There are 2 nested groupings, the coarsest first. Each group lies inside one group of the grouping before and may be the whole of it. The rows also spread widely along 5 directions, which tell nothing about the answers.
Known rows, each followed by its group in each grouping:
[  9   9  -1  -2   4   6  -5  -1  -2 -15  -1  -5   3   4 -26   2   1  -5
   5   3  -3]
j589 nuros
[ -1   7   4 -14  -3  -4 -12   1  11  -1   5  -4   3   2 -16   7   5  -4
   7   7   8]
j117 sefe
[  8   1   9   3   7  -9  -9   6   9  -2  -8  -5   4   1   7  18  -6  -7
  21   7 -14]
j925 kavu
[  6   3   4  -9   1 -13  -5   6  11   4   0  -4   8   4  -7   9  -9  -2
   6  12   4]
j117 Dilus
[-13   7  11  -2  -3  16 -18   1  -3 -13   1   6   1  12 -25  13 -10 -15
  -8  -3   5]
j926 Beses
[  4   7   1  -7  -1  -4  -1   7  10  -8  -4  -5   4   2 -13   6  -3  -4
   6  12  -3]
j117 buvut
[ -4   3  10  -4  -2  -3 -18  -4  13   4   2  -1  -2   1   0  19  12  -3
  13   1   2]
j925 noneb
[  9   0   9  -7   4  -8  -4   0   5   1  -8  -2   0   5  -6  13 -11  -1
  -2   7   2]
j589 rut
[ -6  -1  10  -3   3  -5 -11  -3  10  -2  -1   1   0   4   1  26 -11  -8
   5   4  -8]
j926 Pez
[ 11   1   6   8  13  -3   4  13   3  -6  -9   1  15   5 -10   5 -22  -7
  15  12 -10]
j925 vipen
[ 21   3  -9  -9   5  -9   7  -6   7  -3  -7  -7   9   8 -27 -17  -4   6
  -6  16   9]
j589 Gaso
[ 13   6   4  -7   3  -6  -1  -6  10  -7 -15  -5  -5   0  -7  10   2  -1
  -2   9  -3]
j589 nuros
[ 10   4   6   4  11  -4   6  11   7  -3 -19  -1   9   7 -10   5 -24  -4
   3  15  -3]
j925 vipen
[  4   0   7 -13  -1 -16  -9   4  10  13   6  -1  10   6 -12   9 -11  -1
   1  10  20]
j117 Dilus
[ 10   1   4 -13   4  -6  -3  -8   2   6  -2  -4   3   8 -23  -2  -1   2
  -7   8  17]
j589 rut
[ 11   6   8   6  13  -2   8  12   9  -5 -20   0   9   5  -6   7 -25  -5
   2  16  -8]
j925 noneb
[  6  -4   5  -7   0  -8  -9  -2   5   4  -2  -3   5   7 -11  10  -7  -2
  -2   7   8]
j589 Gaso
[  7   5  11   0   7  -5   2   4  15   4 -15   0   4   4  -2  10 -15  -1
  -2  13   1]
j925 noneb
[ 22   4  -4  -7   9 -20  16   6  17   3 -11  -8  14   0 -15  -9 -17   5
  -1  28   4]
j117 buvut
[ -2  -1  11   1   3  -4 -13   5   5   3   2  -1   6   6  -6  17  -6  -5
  14   3   2]
j925 vipen
[ 10   7  -2  -5   2 -11   4   5  13  -5  -1  -7   7  -1 -11   1  -4  -1
  11  17  -4]
j117 buvut
[  1   7  15  -1   5  -4  -2  19   9 -10 -14   1   1   1   5  27 -26 -15
   7  10 -21]
j117 sefe

New rows, each followed by its group in each grouping:
[  9   2  -1 -13  -3  -7 -13 -16   6  -1   7  -8  -6   2 -14   6  25   3
  12  -1   6]
j589 rut
[  1  -2  14  -2   3 -10  -8   1  13  12  -4   1   4   4   1  18 -11   0
   2  10   9]
j925 noneb
[  4   3   7 -14  -1 -13  -8   2  16   8   0  -3   6   3 -15   6  -6   0
  -4  13  16]
j117 sefe
[  0   7  10   0   2   2  -7   5  12  -8 -20  -3  -6   5   2  22  -5  -7
   3   7  -8]
j925 vipen
[ 16   0   3  -9   6 -11   0  -8   8   3  -7  -5   4   3 -16   2  -4   3
  -6  13  10]
j589 nuros
[  1  13  -1 -11  -5   1  -5   0  11 -13  -1  -7  -2   0 -16   6  10  -2
  10   7  -3]
j117 buvut
[  1   2   6  -4   3  -2 -10   2   7   0  -2  -1   5   5 -11   9   0  -3
  11   5   4]
j925 vipen
[  3   0   9  -7   2 -14  -6  10   9  10  -3   0   9   6  -7  14 -22  -4
   0  12  11]
j117 Dilus
[  7   1   3  -1   7  -6  -5   2   5   4  -1   0  15   7 -18   0  -8  -3
  11  10   8]
j925 vipen
[ -6  10   2  -9  -8   5  -8   6   5 -11   3  -2   1   5 -24   6  -1  -6
   3   4   6]
j117 buvut
[ -9   1  16  -7  -3  -6 -14  12   6   9  -1   3   4   8  -3  25 -19  -9
  -3   5  11]
j117 Dilus
[  3   1   6  -9   0 -11 -13 -13  17   6   0   0  -1   0  -2  17   3  -1
   1  10   4]
j926 Beses
[  5   7   6   0   3  -5  -8   2  10  -6  -2  -3   3  -1   2  15   2  -5
  20   4 -13]
j925 noneb
[  6   4   4 -13  -3 -13  -3   0  18   1  -4  -6   1  -1  -5  10   2   1
   4  13   2]
j117 buvut
[ 13   1   4   1   9 -18  -1   1  14   5   1  -4  11  -1   4  10  -2   1
  25  12  -7]
j925 noneb
[ -1   6  10  -8   0  -3  -9   9  10  -4  -3  -2   3   4  -9  14 -10  -8
   3   8  -1]
j117 sefe
[ -7   5  13   5   0   6 -15   8   6  -7  -2   2   1   5   0  24  -5 -10
  15  -1  -9]
j925 noneb
[  2   7   6  -6   1   6  -7   1  -1 -11  -6  -1  -3  10 -20   7  -2  -6
  -2  -1  -1]
j589 rut
[ 9  4  6 -1  6 -8 -2  1 15  4 -8 -3  4  1 -1 10 -3  1  9  9 -1]
j925 noneb
[ -1   1   7 -16  -8 -16 -13  -7  22  10   2  -6  -4  -1   2  20  11   3
   4  10  11]
j117 buvut
[ 11   6  -2  -6   5 -16   0   7  10   2  -2  -6  11   1  -9   3  -8   1
  10  14   2]
j117 Dilus
[  0  -7  13  -2   2 -11 -13   2   9  16   9   1  11   4  -6  15  -7  -2
  10   7  16]
j925 noneb
[  2  -1   5  -4  -2 -14  -9   8   9   4  13  -4  11   0  -1  20  -7  -5
  19   8  -4]
j117 buvut
[ 12   2   8  -7   5 -13  14  11  16   5 -19  -4  11   6 -15  -2 -32   0
 -15  27  11]
j117 buvut
[  1   4   3  -1   2   0  -9   2   7  -5  -2  -3   4   6 -11   8   3  -3
  13   5   0]
j925 vipen
[ 12   3   5  -2   6  -2   0   1   2  -3  -8  -2   5   3 -13   9 -12  -4
   0   9  -2]
j589 nuros
[  2   0  14   2   5   3  -8  12  -8  -7  -5   2   3   9  -9  21 -22 -12
   3  -1  -9]
j589 rut
[  9   2   1  -6   0  -1  -4  -1   4  -8  -7  -3   2   7 -15   4  -6  -2
  -2   7   2]
j589 Gaso
[  7   7  10  -5   5 -10   6  18  11   4 -21   0   8   9  -6   9 -35  -5
 -12  19   4]
j117 Dilus
[  5  -1   4 -12  -4  -7 -12  -6   9   1  -4  -3  -3   5  -8  14   2   0
  -5   4   8]
j589 Gaso
[ 10   1   5  -5   4  -3  -4   2  -1  -3  -5  -3   3   7 -13   8  -8  -4
   4   5  -2]
j589 rut
[  0  -3   8  -2   5  -8  -7  -5   8   1   2   3   9   5  -8  14 -17  -4
   0   8   2]
j926 Pez
[ 7 -2 11 -8  1 -9 -6 -2  4  5 -8 -2  0  6 -4 14 -7 -1 -4  6  5]
j589 rut
[  8  -1   4  -4   5 -18  -3  11   7   8   8  -3  16   3  -3  10 -15  -3
  16  12   2]
j117 Dilus
[ -8  -1  15  -4  -2  -5 -21  -2  13  12   5   0   0   3   3  27   3  -2
  10   1   8]
j925 noneb
[  0   2  10  -8  -2  -7 -12   9   9   0   9  -1   7   1  -6  16  -5  -9
  17   7  -2]
j117 sefe
[  5   5   5 -13  -2 -16  -1   1  19   1  -5  -9  -1  -2   0  15   2   2
   5  14  -1]
j117 buvut
[ 15   8  -4 -17  -1 -21   1 -10  24   2  -1 -13  -1  -3  -9  -2  16   9
   7  18   6]
j117 buvut
[ -1  -1  14   1   3   2 -10  10  -7  -7  -1   1   4   8  -5  25 -17 -13
   9  -2 -11]
j589 rut
[ 20  -2   3 -15   6 -18   0 -10  12  10  -9  -8   0   3  -9   1   1  10
  -6  14  11]
j589 rut
